The groups are shells around one centre, one inside the other: the same stretched ball of 6 dimensions in 8 sizes.
In the rows, zero is written as 128.
Known rows, each followed by its group:
[180 126 148 124 161 167 101  94 158 158 101  97 162 150  76 139 154 106
 117  98] => (4)
[163 133 123 128 159 139 117 114 185 165 112  62 117 177 101 105 148  90
 111  88] => (5)
[168 102 121 119 178 189 113 116 164 149 139 100  90 142 148 157 155 127
 129 109] => (0)
[159 132 122 140 151 137 120 108 177 139 110  56 120 150 113  99 153  90
 109  81] => (7)
[142 114  96 130 182 163 136 113 172 119 131  62  65 168 167 138 140 110
 118 119] => (6)
[157 127 111 138 163 159 123 114 173 124 128  63  91 144 149 119 149 118
 104  98] => (4)
[172 132 121 130 156 161 114 117 168 133 117  75 116 141 120 113 158 106
 108  89] => (3)
[172 131 139 132 148 141 107 108 178 167 107  72 143 152  85 102 158  90
 114  75] => (3)
[179 128 152 125 156 152 100  97 171 180 101  89 165 161  64 124 154  97
 117  88] => (5)
[143 121 103 139 166 144 134 112 180 126 125  49  78 160 153 113 144  98
 113  99] => (7)
[173 136 138 129 151 133 105 122 200 205 122  66 124 176  87  94 152 100
 107  70] => (1)
[149 121 104 136 169 160 132 104 160  97 116  62  93 146 151 128 147 102
 113 110] => (6)
[145 108 116 139 170 161 129  94 160 111 118  68 103 140 145 139 148 102
 123 109] => (2)
[173 123 115 117 169 175 116 116 157 126 114  89 111 150 122 133 158 102
 122 105] => (6)
[176 115 138 119 162 162 103 117 178 186 124  93 124 155  99 126 160 103
 127  84] => (5)
[181 106 135 109 178 194 103 110 154 159 123 117 124 147 112 164 159 118
 134 111] => (2)
[186 116 156 121 161 173  92 108 174 198 124 106 147 147  85 140 158 123
 120  87] => (7)
[158 131 127 137 159 139 117 110 189 168 120  58 113 170 112 109 144 106
 104  88] => (5)
[163 135 119 135 150 139 120 112 175 134 108  58 120 151 110  96 156  86
 109  81] => (4)
[187 136 156 131 144 152  94 103 172 178 104  87 170 142  65 111 160 106
 106  73] => (4)
[177 139 123 122 157 154 110 124 178 159 115  75 119 163 103 106 156 101
 107  86] => (2)
[180 140 137 128 143 135 102 124 192 191 114  69 135 162  80  85 160  92
 107  63] => (1)
[167 139 114 131 152 143 119 123 180 141 115  59 108 156 117  93 156  94
 105  81] => (2)
[166 104 117 118 180 189 115 117 163 144 138  98  85 145 151 156 154 126
 128 112] => (0)
[174 146 133 129 147 133 110 109 178 158  95  64 150 167  72  91 155  80
 106  78] => (1)
[154  93 116 123 189 196 122 102 152 123 136  99  84 139 165 177 148 131
 132 128] => (5)
[175 124 131 128 163 177 108 106 159 134 118  91 127 136 119 138 155 122
 110 101] => (0)
[184 125 156 124 156 162  95 102 171 186 111  97 160 151  73 130 157 111
 115  86] => (0)
[147 126 121 142 159 132 126 103 184 149 115  49 109 166 120 107 143  92
 110  90] => (3)
[175 125 160 137 150 147  97  99 185 199 117  81 156 152  76 119 152 115
 108  76] => (1)
[137  97 113 138 180 162 131 101 174 137 137  67  75 153 164 148 142 114
 127 113] => (5)
[164 118 119 130 171 176 115 116 174 145 139  81  88 147 150 140 148 136
 108 105] => (2)
[179 113 158 125 159 166  96  92 161 176 107 104 167 141  73 142 159 104
 127  90] => (2)
[161 128 140 135 152 124 112 106 195 195 111  59 134 178  81  98 148  83
 115  74] => (7)
[161 136 134 143 151 133 114 106 191 171 117  54 126 165 102 100 145 106
  98  81] => (6)
[162 116 109 123 179 181 121 116 164 126 131  84  84 153 153 148 148 124
 116 117] => (4)
[150 103 111 124 184 177 127 102 156 120 123  85  91 155 149 159 146 108
 131 123] => (7)
[159  97 137 117 181 164 112 103 176 193 125  95 114 176 106 154 148 100
 142 106] => (6)
[151 122 124 135 164 140 124  98 175 148 107  61 121 169 108 120 145  87
 119  98] => (3)
[146 110 135 143 162 139 122  89 175 154 113  63 126 154 111 126 146  91
 124  93] => (1)
[163 100 118 116 181 180 115 121 173 166 141  96  81 158 145 152 153 118
 134 108] => (7)
[186 137 135 122 154 160  99 126 183 182 124  85 126 157  97 109 158 117
 104  79] => (1)
[175 123 148 123 158 146 102 106 181 196 110  85 148 169  72 119 154  93
 122  82] => (0)
[133 104 109 135 178 142 135 104 184 150 127  55  77 177 147 131 139  91
 130 108] => (4)
[141  94 120 131 182 160 126 102 179 162 136  75  82 166 148 150 142 109
 134 111] => (3)
[174 120 145 129 166 174 104  94 160 152 113  95 146 145 100 149 150 123
 113 105] => (7)
[153 109 112 128 174 169 126 105 159 118 121  78  95 145 145 142 152 103
 127 110] => (3)
[165 118 140 124 167 151 110 100 175 179 110  83 136 173  87 132 148  95
 125  97] => (0)
[169 101 134 111 182 178 109 107 166 178 123 106 116 168 108 160 152 106
 140 111] => (6)
[156 106 141 134 162 144 112 100 184 187 123  75 123 158 104 126 151  96
 129  85] => (6)
[144 112 125 144 162 140 126  95 176 142 116  58 111 153 126 121 146  93
 121  94] => (2)
[180 113 140 115 165 168 100 118 176 192 124 101 126 156  96 133 161 105
 130  87] => (4)
[160 118 123 136 160 157 117 111 174 143 127  71 104 140 134 120 154 110
 114  89] => (3)
[138  82 108 124 198 184 130 108 173 152 152  87  51 165 182 177 139 128
 140 130] => (1)
[168 123 123 127 165 170 116 102 155 120 109  84 125 142 118 135 154 106
 116 105] => (5)
[179 130 131 123 159 169 107 111 163 143 112  89 134 145 103 126 158 110
 111  94] => (0)

New rows. What belongs after each?
[134  91 100 128 196 177 136 111 175 139 150  74  44 169 189 167 135 127
 131 131] => (1)
[140 107 105 136 179 154 131 119 192 159 148  58  54 171 171 132 139 120
 117 106] => (1)
[159  99 123 123 176 170 116 116 177 171 140  88  87 154 141 144 153 114
 133  99] => (7)
[173 129 129 132 161 170 109 112 170 145 125  82 117 142 124 129 152 128
 102  96] => (4)
[184 134 160 126 150 148  95  97 172 188  96  90 180 159  49 117 156  94
 113  80] => (2)
[141  94 109 128 193 179 129 109 176 150 150  80  56 166 177 168 137 134
 127 127] => (6)
[157 103 115 119 186 180 119 115 172 158 140  91  78 166 150 158 145 124
 128 118] => (5)
[152 118 120 132 169 143 120 119 198 187 137  61  83 180 133 118 142 110
 115  93] => (2)
[172 140 134 136 146 137 109 114 186 168 112  62 133 156  93  92 155  99
 101  72] => (7)
[172 117 152 134 154 151 101 100 178 186 116  85 148 147  86 123 156 106
 118  80] => (7)
[169 113 150 127 169 169 105  83 155 156 102  98 160 152  83 155 149 106
 125 108] => (1)
[154  87 112 124 191 204 122 110 156 126 151 102  65 131 186 181 150 143
 133 126] => (1)
[167 124 123 127 166 170 116 103 155 120 110  84 124 143 119 136 153 108
 115 106] => (5)
[145 111 114 130 180 153 126 112 189 169 137  64  75 182 146 136 137 114
 119 109] => (4)
[148 122 126 144 157 129 122 107 194 170 123  49 106 167 119 103 144  97
 111  82] => (4)
[196 132 157 115 153 164  88 111 172 198 107 105 169 157  56 123 162 106
 116  80] => (6)
[154 101 106 126 186 194 125 110 156 112 140  91  71 139 177 167 148 133
 125 126] => (7)
[182 111 125 110 175 197 105 119 155 145 129 113 109 139 129 156 161 125
 127 108] => (2)
[167 120 113 118 173 168 118 122 172 149 125  83  94 164 130 132 152 107
 121 104] => (7)
[147 110 108 131 183 176 131  97 155 104 121  77  91 151 157 157 141 116
 120 128] => (1)
[165 114 141 137 168 173 108  98 171 160 131  87 121 142 126 149 146 137
 109 103] => (6)
[135 113 100 142 175 150 138 108 180 123 134  49  64 162 171 127 138 111
 113 110] => (2)
[149 120 111 138 171 159 127 109 177 132 131  62  84 157 154 131 141 121
 107 108] => (4)
[182 114 160 124 165 178  94  90 159 176 111 110 165 143  78 156 154 122
 120 100] => (2)
[139 115  95 138 171 149 138 114 176 114 129  50  65 157 167 118 145  97
 118 104] => (6)
[189 120 143 110 163 172  96 117 168 184 115 107 141 155  82 133 163 104
 127  89] => (2)
[159 128 109 130 161 151 124 117 173 130 117  63  98 155 131 109 153  94
 114  93] => (5)
[147 124 121 138 162 129 125 108 192 168 119  50 102 179 117 105 142  90
 113  89] => (3)
[164  97 126 122 180 186 110 118 175 173 151  99  81 147 153 159 152 136
 128 106] => (6)
[154 123 121 142 166 160 122 100 171 128 124  65 105 147 140 132 142 123
 103 106] => (6)
[159 107 124 135 168 178 119  95 149 109 119  87 116 123 140 150 155 114
 123 109] => (6)
[147 125 110 144 161 143 129 113 184 134 128  49  85 155 149 109 145 108
 104  93] => (2)
[154  94 138 128 183 172 112  99 179 187 140  92 100 164 133 165 141 129
 130 112] => (4)
[187 129 135 117 163 177 100 117 166 162 119  99 131 149 101 133 158 120
 111  95] => (4)
[156 117 113 132 166 155 122 122 185 154 137  66  80 156 148 119 150 112
 115  92] => (5)
[165 108 150 131 167 159 105  95 177 190 122  89 136 158  96 144 148 114
 123  96] => (0)
[183 116 155 120 165 174  96  97 162 179 110 108 159 151  77 149 155 113
 123  98] => (5)
[176 103 138 119 173 190 104 105 156 155 127 111 122 135 121 161 158 124
 130 106] => (0)
[157  93 141 128 179 174 111  94 170 176 132  96 114 152 124 165 147 122
 133 109] => (5)
[156  99 128 129 183 185 116  99 163 147 136  94  98 146 148 169 144 134
 124 120] => (0)
[172 103 126 117 174 184 109 117 166 160 135 102 100 143 134 150 159 119
 132 102] => (5)
[175 118 152 119 161 148 101  99 175 198 102  92 159 173  59 127 155  84
 131  87] => (1)
[160 110 114 130 175 180 119 118 172 140 144  83  77 142 164 145 149 134
 115 107] => (7)
[179 105 160 119 165 172  95  93 162 188 111 112 162 146  74 153 159 106
 135  94] => (1)
[162 127 120 140 157 158 118 114 176 135 128  65 101 139 140 115 152 120
 102  90] => (2)
[180 108 134 120 176 208 104 101 142 125 125 118 125 121 132 174 157 141
 121 119] => (1)
[166 115 150 134 160 151 104 100 183 193 122  82 136 157  94 129 149 112
 117  86] => (3)
[141  95 100 121 192 172 133 117 176 146 144  76  51 172 174 155 142 113
 135 122] => (6)
[159 119 121 136 160 157 119 109 170 135 122  70 107 140 133 121 154 106
 115  92] => (0)
[136 103 125 138 176 139 128  96 188 174 126  59  94 181 129 135 136  96
 128 105] => (4)
[171 101 147 123 178 189 103  93 158 165 126 111 132 144 113 174 149 133
 127 115] => (7)
[182 127 134 123 154 168 105 109 156 136 105  93 145 133  95 122 165  98
 119  88] => (2)
[147 106 124 142 171 165 124  93 165 128 126  73 103 139 147 147 145 119
 118 109] => (7)
[191 132 140 124 152 173  96 120 171 165 123  96 135 133 102 120 164 124
 106  80] => (6)
[142 116 104 132 171 136 132 123 197 165 136  49  64 182 149 109 143  94
 121  93] => (1)
[155 124 136 133 155 120 117 103 192 188 105  57 133 182  80  99 148  70
 123  78] => (1)
